The same things were measured in two ways. Each way mixes the same 9 hidden numbers, adds some noise and spreads widely along 5 directions of its own, which tell nothing about the thing.
In the rows, 128 means zero.
Some things both ways: the first way, then the second way.
[170 175  91 107 150 127 135 147 115 115 136 120 139 114 167 105 109 160
 159 146 121]
[137 125  98 122 129 123 128 138 118 175  74 106 113  89 102]

[135 108 110 138 117  78 128 160  86 121 110 123 120 116 159 122 115 113
 121 112 123]
[121  80 132 105 115  97 114 102 110  96 145 130 111 147 128]

[ 89 120  49  83  76 131 111  62  96 136  98 146 103 154  39 176 162 183
 149 139 131]
[173 162 156 186 162 137 171 214 127 134 128 176 173  96  42]

[161 181 114 147 108  84  86 155 106 126  62 144 114 156 131  74 144 109
 107 163 181]
[132 126 123 178 117 117 163 116 134  86 137 151 146  96 130]

[178  98 131 155  64  72  83 244 118 112  56  94 153 103 199  86 108 129
 111 134 162]
[152 160 154 136 100 118 120 157 155 127 152 180 155 166  87]

[ 95  87 107 116 152 105 158 121 119 112 121  92  88 104 164 155 161 160
 157 106 135]
[141 165 153 140  98 125  87 187 168 106 109 104 158  93  32]

[ 54  85 132 130 133 119 145 152 114 125 134 111 128 102 169 161 113  73
  97 159 129]
[141 145  88 117 124 101 138 116 126 128 194 206  62 204 167]

[ 56 150 128 122 160 162 138  70 171 124 136 132 130 152 111 154 164 122
 125 146 170]
[157 211  72 145  91 157 102 106 137 154 113 125 119 165 126]

[131 125 101 122 130 110 130 106  94 119 116 131 114 142 119 112 141 131
 118 158 136]
[129 157 109 139 130 124 113 119 126 129 124 119 123 127 142]

[138  90 126 148 124  56 108 198 122  79  87 105 155 135 145  94 137 141
 137 107 158]
[182 136 128 135  72 112 141  75 149  98 188 222 128 147 156]

[125 160 114 122 122 127 127 136 125 109 115 123 143 127 152 107 128 119
 122 128 150]
[135 126 125 134 105 126 115 121 148 124 112 127 128 140 100]

[128 134 115 120 151 118 132 136 121 122 108 146 125 134 135 126 131 125
 153 107 162]
[165 161 128 164 125 126 161  86 144 136 131 139 157 133 122]

[107 115 106 126 201 120 150 119 123 167 149 123  78  96 122 151 137 120
 158 118 150]
[157 184 137 157 126 163 160 120 162 167 138 157 113 116 137]

[171 147 106 159 106 104 114 138 122 184 128  88  82  74 188 117 160 158
 139  95 126]
[119  75 149  92  77 142  60 160 140 130 123 127  92 165  81]

[132  84  97 127 132 105 130 133  65 109 144 133 138 112 123 118 105 118
 116 114 111]
[144  71 159 124 137 115 115 113 129 123 129 163 105 136 147]

[124 142  81  83 177 161 157  32 111 137 121 150  70 136  57 109 184 160
 143 130 178]
[111 108 123 144 170 102 153 105 129  66 110 129 150 106 138]

[109 197 164 159 140 119 126 152 167 139  88 145 137 153 167  88 147  50
  86 160 203]
[119 138 131 164 113 137 123 121 108 118  94  88 155 100 118]

[110 119 108 120 161 114 154 119 137 122 132 115 122 119 123 129 146 147
 146 105 144]
[132 185 107 117  68 151 116  43 165 139 134  96 148 170 144]

[142  84 161 178 156 101 122 131  87 170 125 136  73 110 182 124 133  70
 110 147 159]
[135 130 171 145 132 132  96 117 176 140  70  53 176  89  72]

[108 140 123 144 146  96 124 148 140 135 104 126 114 136 132 123 134  99
 116 159 160]
[162 185 104 138  90 139 159  66 171 130 176 173 105 152 153]

[122 124 104 155 142  51 142 108 121 115 121  97  83 133 114 111 158 158
 122  60 124]
[114 127 139 105 101 161  76 101 123  75 169 109 111 135 159]

[144 158  63  62 129 134 155  93  99  56 121 148 176 156  70  70 143 170
 133 131 134]
[162  88 154 130 123 107 147  73 175 101 143 179 142 114 143]

[202  93 123 144 160  90 138 182  84 134 140 101 111  77 224 110 100 147
 166 106 112]
[155 111 111  92 135  98  98 100 127 172 138 145  81 160 153]

Other things, the second way, with their names:
(675): [142 148  64  97 149  84 155  57 102 116 156 163 116 152 187]
(289): [155 191 148 160 131 136 161 199 138 125 155 140 169  40  56]
(1170): [140 238 109 109 141 202 135 144 162 196 145 136 121 132 139]
(338): [127  84 137 137 142 160 119 156 106 138 121 153 103 120 139]
(1028): [118 105 157 118 146 119 133 146 141 146 106 116 157 103  94]
(474): [165 112 129 132 119 142 147 101  90 119 145 167 109  97 151]
(125): [135 158 142 129  58 136 114  77 185 133  93  65 188 123  69]
(955): [115 143 136 146 134 145 115 173 150 114 149 151 112 120 122]
(87): [130 104 114 124 139 138 113 161 105 128 120 143  85 166 101]
(809): [170  88 187 162 106 112 149 119 160  82 143 160 148  89  80]
(1004): [149 141 161 164 142 127 117 219 113 138  90 145 150  91  55]
(181): [152 131 107 111 108 104 131 134 145 116 132 156 118 141  78]
(417): [131  90 174 141 122 129 125 145 184 100 137 136 116 112  85]
(795): [158 222  92 169 131 177 136 147 126 163 151 182 119 156 159]
(114): [174 109  92 142 182 115 123 158  65 128 150 216  55  98 188]
(129): [139 145 158 122 113 145 106 115 148 147 124 120  86 114 138]
(968): [181 194 124 120 127 124 110 135  84 168 164 203  94 188 159]
(818): [149 110 156 143 147 106 140 148 178  87 143 154 139  84  82]
(308): [139  90 142 135 124 116  66 166 116  90  98  96 111  50  93]
(751): [131 146  49 124 127 128  87 134  54 104 136 147  72 154 170]
(487): [111 156 165 126 157 144 154 139 129 141 132  97 172 117 104]
(1223): [163 130  97 103 140 104  98 153 116 157 127 178 107 125 127]
(423): [142 177 165 191 128 162 187 140 166 131 150 151 155  56 128]
(1101): [105 158 110 122 127 160 103 123 142 153 124  99 143 145 143]
(964): [138 176 122 156 113 152 114 111 152 128 113  81 153  97 110]
(1103): [140  93 141  56  85 107  53 119 119 118 115 114  73 162  93]
(211): [124  94 114 144 145 132 132 133  78 133 102 134 116 116 148]
(805): [116 125 128 121  86 116  85  48 168  88 126  43 155 141 119]
(1188): [123 186 111 137 115 164  86 132 159 164 118 112 117 186 133]
(85): [ 98  99  97 148 129 146  97 143  43 111  98 105 148 125 155]
(922): [103 135 131 106 126 143 125 111 111 114 123  97 133  92 145]
(1368): [117 180 173 133 139 167 163  96 194 174 129  95 156 137 121]
(942): [128 118 143 134 157 129 119 139 142 102 136 133 140 131 116]
(1204): [138 112 132 115 120 120 151  72 155 151 112 141 126 133 142]
(458): [113 131 115 147 168 119 141 132 112 100 144 146 144 131 152]
(699): [138 162 135 137 115 151 112 116 138 156 163 152  92 157 170]
(548): [ 98 178  83 132 202 144 109 189  69 163 137 127 105 148 175]
(528): [134 175 127 166 158 149 156 130 153 133 147 135 155 117 133]
(771): [142  72 127 111 130 103  81 139  55 103 173 188  29 159 183]
(575): [132 166 146 163 104 171  99 119 165 132 142 125 150 170 133]
(674): [142  76 133 133 176 116 147  84 103 154 142 120 141  96 174]
(413): [131  86 138 145 161 134 175 166  93 138 118 174 118 125 107]
(770): [128 142 100 134 133 126 138 116 109 137 136 141 139 137 147]
(833): [120  85 128 132 121  99 147 150 127  82  89 126 138  56  79]
(1057): [110  37 105 125 186 110 101 141  36 125  69 111  77  87 169]
(660): [117 112  88 137 160 120 139 106 101 135 117 115 133 130 158]
(713): [158 105 116 137 151  93 117 141  75 127 158 204 102 157 169]
(162): [140 100 113 135 120 104 110  81 122 118 104 134 135 141 152]
(58): [139 149  81 140 163 100 146  86  28 154 121  98 148 133 164]
(1043): [151  91 187 142 144 120 104 149 101 159 107  95 160  52 106]
(1055): [158 151 153 162 103 145 204 191 165 152  98 152 179  15  18]
(1183): [142  35 125 108 147  89 134 136  68  73 154 215  44  94 173]
(903): [142 165 134 162 139 150 119 168 166 155 144 138 110 116 117]
(238): [ 88  64 136 109 127 115 136 127 113  90 101 121 131 120 119]
(547): [ 99 109 144 142  94 108 115 106 164  86 124 107 120  96 136]
(384): [ 87 161  88 114 111 130  83 110 113 108  87  63 131 176 124]
(182): [141 142 111 100 114 133 134  75 145 165 146 128 117 113 161]
(75): [158 172 110 125 115 123 134 103 136 153 115 123 144 120 111]
(1064): [150 103 104 141 172 130 110 163  61 148 151 205  80 175 180]
(800): [146 187 156 149 123 160  85 156 115 159 142 136 132 135 147]
(1016): [129 154  37  99 112 135 132  68 100 129 158 200  74 198 223]
(1304): [106 129 130 134 169 155 179 152  80 144 108 126 146  84 132]
(683): [ 71 133  70 121 134 103 121  53  88 123 109  79 112 198 195]
(195): [206 101 169 161 189 110 178 184 117 170 141 197 129  87  66]
(669): [134 213  63 137 129 153 124 189  73 146 141 164 100 181 111]
(16): [149 133 137 115 103 141 107 142 146 157 137 129 134 115 102]
(209): [116 180 105  70 104 152  88 128 143 154 107 102 102 204  89]
(310): [134 103 162 135 137 128 145 136 120 131 140 163 131 120 133]
(1315): [115 139 113 114 128 134 137  91 149 150 120  87 159 137 119]
(144): [112 155  85 165  84  98 145  68 153 118  82  90 180 163 106]
(690): [121  67 111 139 169  80 165 141  42  74 158 196  98 133 169]
(2): [140 129 139 138 150 116 140 154 100 141  95 152 150 105 118]
(945): [109 168 113 122  64 134  70 102 175 119 116 105 122 147 138]
(759): [138 209  96 112 126 137  74 122 102 174 146  92 126 161 148]
(189): [163 135 131 117 147 153 100 188  90 197 137 183  65 146 135]
(780): [144 159 122 151 116 130 169 108 143 121 150 152 157 119 121]
(18): [ 91 126 132 136 146 114 141 112 138 127  98  80 174 140 113]
(611): [112 103 104 112  86 111 125  63 156 100 106 104 145 154 118]
(1021): [108  89 152 160 131 143 118 134 145 102 118 127 138 111 133]
(1105): [114 139 110 148 159 129 184 133 121 121 110 138 173  99 119]
(998): [159 121 165 115 101 152  66 152  89 164 113 113  82 136 105]
(29): [137 114  88 147 121 113 148  84 147 128 129 141 149 122 148]
(847): [148 148 168 180 142 163 131 190 134 162 106 113 170  93  66]
(108): [106 125 107 157 145 144 111 143 101 117  97 124 132 128 153]
(8): [122 136 185 152  74 173  88 159 160 119 100 101 146 137  67]
(966): [137 161 112 143 163 126 156 138 113 161 135 135 128 105 136]
(248): [157 124 141 126 157 115 113 122 147 112 130 126 148  96 110]
(1165): [158  75 148 142 162  96 162  66  96 136 114 125 154  94 151]
(176): [126 104 119 129 187 101 135 151 109 113 129 151 124 105 140]
(801): [160 161 150 151 122 162 121 156 163 149 135 166 109 101 120]
(664): [100  80 132 118  90 106 127  91 118  84  91  74 148 121  89]
(165): [131 108 136 142 123 114 173 122 127 103 128 170 130 119 113]
(643): [142 131 150 165  75 118 117 165 114 110 123 123 128  92  69]
(186): [115  95 135 133 127 121 149 119  99 104 121 128 119 135 116]
(1240): [119  59 162 108 122 127 110 112  96 108  96  92 129  67 122]
(872): [135 137  88 101 105 121  68 139 116 136 114  87 104 144  87]
(600): [124 113 128 117 159 137 106 161  92 146  89 117 111 115 117]
(796): [156 126 135 171 150 149 120 145  99 148 132 138 118  97 148]
(944): [143 107  93 134 167 131 132 127  52 127 169 209  42 153 220]
(648): [133  95 157 109 117 102 127  98 116  93 151 102 169  61 126]
(110): [121  99 129 128 115 120 108 137  83 107 113 122 153 116 116]
(295): [192  84 153 144 190  94 160 165 149 119 160 241  98  78 125]
(202): [124 215  56 143 139 163 104 120  36 165 166 142  54 200 227]
(326): [122  23 116 101 129  91 113  66 109  75 136 130 112 107 171]
(579): [114 139 136 134 110 159  99 134 119 165  38  52 139 117  80]
(343): [132 143 119 129 174 120 175 119 115 103 140 136 128  81 134]
(513): [148 104 134 143 141 136 135 112 114 169 134 192  90 128 199]
(1245): [153 137  71  89  97 127 115  67  83 125 136 150  59 155 173]
(1300): [138 135 111  85 100 119  73 111 110 123 109 119  66 168 122]
(779): [117  73 119  76 132 100  59 104 100 145  94  78  83 176 125]
(912): [165 163 152 134 112 119  52 146 127 122 122  73 138 103  79]
(293): [120 152 132 170 133 142 185  68 153 141 156 127 188 134 167]
(543): [190  97 137 151 162 116 163 191 123 118 171 252  74 110 102]
(239): [132 232 144 130 102 158 167 119 225 153 116  90 188  83  61]
(631): [139 133 141 154 181 138 143 179 106 152 127 171 130 108 138]
(789): [146 164 108 159 165 129 127 182  86 172  74 100 102  92  82]
(831): [102 109  93 138 227 138 160 158  65 160  75  87 165  92 123]
(269): [ 87 145 122 117  98 145 121  73 167  96  89  50 175 125 105]
(1184): [147 131 116 150 135 120 195 129 119 130 100 136 166 116  61]
(1161): [104  91 121 168 126 123 156 129 117  87 110 161 131 127 143]
(1110): [120 143 141 114 101 160  93 125 167 155  95  73 157 122  85]
(62): [116  48 164 108 153 105 141  95 158 103 105 112 152  93 114]
(545): [106  90 145 135 157 153 121 172  96 115  93 108 109 109  98]
(228): [142 131  81 129 163 114 134 123  83 119 139 182 114 177 163]
(757): [ 95 180 104 115 130 141 107 109 139 156 103  83 124 181 135]
(1128): [119  87  76  86 107  89  78  81  99  83 150 190  37 208 208]
(113): [ 96  82 129 173 168 105 160 157  68  92  99 119 161  79 128]

Some of these things the first way, each followed by its name:
[ 56 141 126 122 138 127 164 106 148 129 152 145 139 139 131 162 135  79
 115 121 126] : (998)
[ 76 119  78 124  98 121 100  96 139 156 103 105  94 129  87 185 155 172
 140 137 135] : (669)
[ 59 159 117  95 180 158 165 121 123  95 152 145 148 129 168 175  81  79
 141 133 129] : (789)
[123 100  91 141 132  95 122  91  58 169 135 121  53 105 134 149 152 129
 124 153 112] : (903)
[154 186  85  95  92 138 126 117 115 134 100 161 138 153 127 135 118 142
 151 131 129] : (195)
[187 135  88 120  81 137  66 103  72 181  64 164  79 136  93 107 182 151
 136 216 184] : (144)
[104 108 136 185 144  84 106 132 127 133 137 108 115 113 136 131 149 126
 130  66 152] : (85)
[176 133 137 181 126  67 115 182 146 168 107  84  92  98 208 103 144 136
 132 117 142] : (16)
[115 202 109 122 159 138 144 101 149 119 130 143 137 142 111  97 137 114
 123 112 160] : (944)
[119 145 102 134 121  88 106 148 124  81 114 131 166 169 103 120  90 131
 123 142 117] : (1245)
[143 152 105 117 109  90 140 175 124  69 100 114 178 134 146  72 110 129
 111 115 132] : (800)
[144 147 126 147 153  90 143 106 109 104 139 124 124 134 145  84 147 125
 116  98 137] : (326)
[162 140 171 184 164  64 119 213 103 151  88 112  89  99 234  65 130  42
  85 171 185] : (547)
[ 73 103  67  86  97 110 156 109 104 116 123 126 136 135  62 142 111 123
  95 143  94] : (487)
[104 118  85 105 121 149 137 126 142 130 133  89 138 105 125 150 110 162
 132 121 108] : (209)
[140 134  88  90 143 119 162  71 101  80 132 130 120 152 110 107 146 179
 146  99 121] : (248)
[189 174  94 105 132 134 124 152  83 115 100 141 142 110 150  69 102 128
 128 133 149] : (683)
[ 92 195 100 114 134 173 140  66 150 162 135 133 105 124 123 152 154 131
 132 108 151] : (87)
[113 154 146 160 161  83 150 159 140 117 129 123 140 131 154  96 112  77
 102 113 142] : (1240)
[181 105  79  96 113 106 126 167 116 107  90 123 139 124 122 112 123 197
 178 107 140] : (968)
[ 62 147 140 144 169 145 160 121 176 162 136 113 107 100 156 142 165  82
 119  82 183] : (8)
[126 157 115 132 145  95 142  63 103 121 123 135  83 157 129 110 185 134
 120 144 140] : (308)
[198 174 101 130 124  98 107 154  99  96 100 120 140 123 165  67 129 164
 144 120 144] : (29)
[ 93  94 145 164 137 108 121 110 119 157 110 122  83 127 129 127 155  82
  88 143 165] : (458)
[ 85 127  48 100 123 115 133  79 113 146 134 133 105 138  17 148 141 157
 125 143 106] : (1304)
[167 151  97 119 106 102 120 146 100  99  95 108 142 126 140  57 147 147
  97 185 138] : (945)
[ 94 106 120 159  95  99 105 124  99 118 119 125 135 130 115 121 127  95
  77 120 139] : (575)
[129 131 120 151 120  91 124 143 108 164 113 126 100 120 142 105 138  89
  97 162 137] : (699)
[148 136 102 150 130 112  97 123  91 121 114 120 120 119 114  95 134 140
 113 116 151] : (108)
[120 125 116 156 137 101  98 145 132 132 106 107 119 124 126 125 129 142
 129 116 157] : (795)
[147 114  93 116 167 118 155 107  93 113 137 113 102 104 144 114 128 167
 153  94 124] : (176)
[ 82 135 106  96 160 132 170 163 129  53 152 111 201 112 147 115  79 113
 118  85 117] : (631)
[153 145  90 125 163 120 132 110  67  87 156 143 142 123 130 105  88 131
 136  95 111] : (1057)
[131 135 108 143 146 132 104 138 145 185 101 133  80 110 134 167 140 144
 173 105 175] : (1184)
[145 106  95 128 156 109 139 131 115 174 126 122  75  93 122 126 159 144
 157 100 149] : (310)
[166 138  59 111 128 131  93  79  74 166 105 143  73 108  63 105 181 182
 153 130 169] : (1161)
[165 147 103 111 122 118 145 122 133 139 114 115 107 122 156 111 147 165
 151 113 129] : (1103)
[120 123  87 124 119 115 109 134 107 145  99 137 110 125  87 125 136 123
 124 155 151] : (165)
[122 114 129 141 109 126 118 127 101 169 104 136  99 113 137 116 136  77
  83 180 155] : (18)
[114  60  97 140 118  91 102 133  60 113 131 122 121 114 113 141 111 131
 119 139 113] : (611)
[130 114  88  98 147 114 146 128  77  63 135 123 156 131 132 112  98 147
 132 116 109] : (295)
[ 93 118  94 138 129 131 112 120 112 175 134 133 101 104 100 169 117 113
 132 116 137] : (413)
[142 144 112 150 153 125 110 124 154 134 119 100 123 118 109  96 153 166
 132 130 162] : (1016)
[136 175 102 121 134 111 134 135 128 106 113 117 141 136 127  86 128 131
 117 138 141] : (801)
[118 176  96  86 156 142 174  69 126 117 117 129  99 136 130 109 180 150
 133 128 154] : (818)
[136 139 134 157 129  93 121 160 155 126 102 107 130 123 162  99 150 131
 126  99 165] : (110)
[ 95 134  77  86 137 119 158 128 137 118 114 102 117 134  96 118 133 141
 114 190 122] : (239)
[152 127 106 114 145 142 157 103  85 134 160 130 122 102 173 130 110 135
 144 105 104] : (779)
[ 90 143 103 104 102 122 133 151 132  68 111 110 179 145 148 135 106 133
 114 142 118] : (181)
[172 109 100 118 108  93 119 168 103  67 117  91 174 125 164  91 106 181
 135 140 104] : (1223)
[152 102 123 140 135 109 111 179 121 125 100 121 142 111 145 102 112 122
 125 142 160] : (2)
[186 162  98 134 138 102 130  98 100 186 110 138  49 116 144 105 183 159
 165 105 157] : (771)
[108 137 115 140 144 109 125 157 119 146 117 135 106 110 148 139 112  96
 133  93 149] : (186)
[113 113 109 143 128 108 133 120 102 132 136  99 109 108 143 122 115 120
  97 139 108] : (548)
[ 99  88  99 124 169 126 150 109 104 124 163 113 113  99 125 152 118 141
 146  90 114] : (600)
[109 117 131 155 185  85 136 156 117 117 133 118 110 109 159 118 120  97
 125 107 148] : (1183)
[125 159 119 135 161 112 130 100 118  97 128 137 133 153 128 106 133 129
 127 136 146] : (114)
[115 115 126 131 144 109 138 154 140 107 119 121 145 137 143 129 115 126
 135 144 144] : (75)
[113 137  71  93  74 143 107  75  99  85 106 148 167 167  49 117 134 164
 111 147 132] : (228)
[113 124 118 128 187 106 168 157 112 124 143 119 116 103 164 117 105  87
 124 130 131] : (129)
[ 88 145 102 128  98 117 126  97  82 139 121 137 109 133 115 128 135  80
  73 167 122] : (417)
[ 94 142  88 123 154  88 139 125 113 144 113 137  92 134  83 117 155 104
 116 157 150] : (423)
[173 205 120 134 159 148 145 134 186 189 128 107 101 100 186 101 159 153
 158 107 160] : (189)
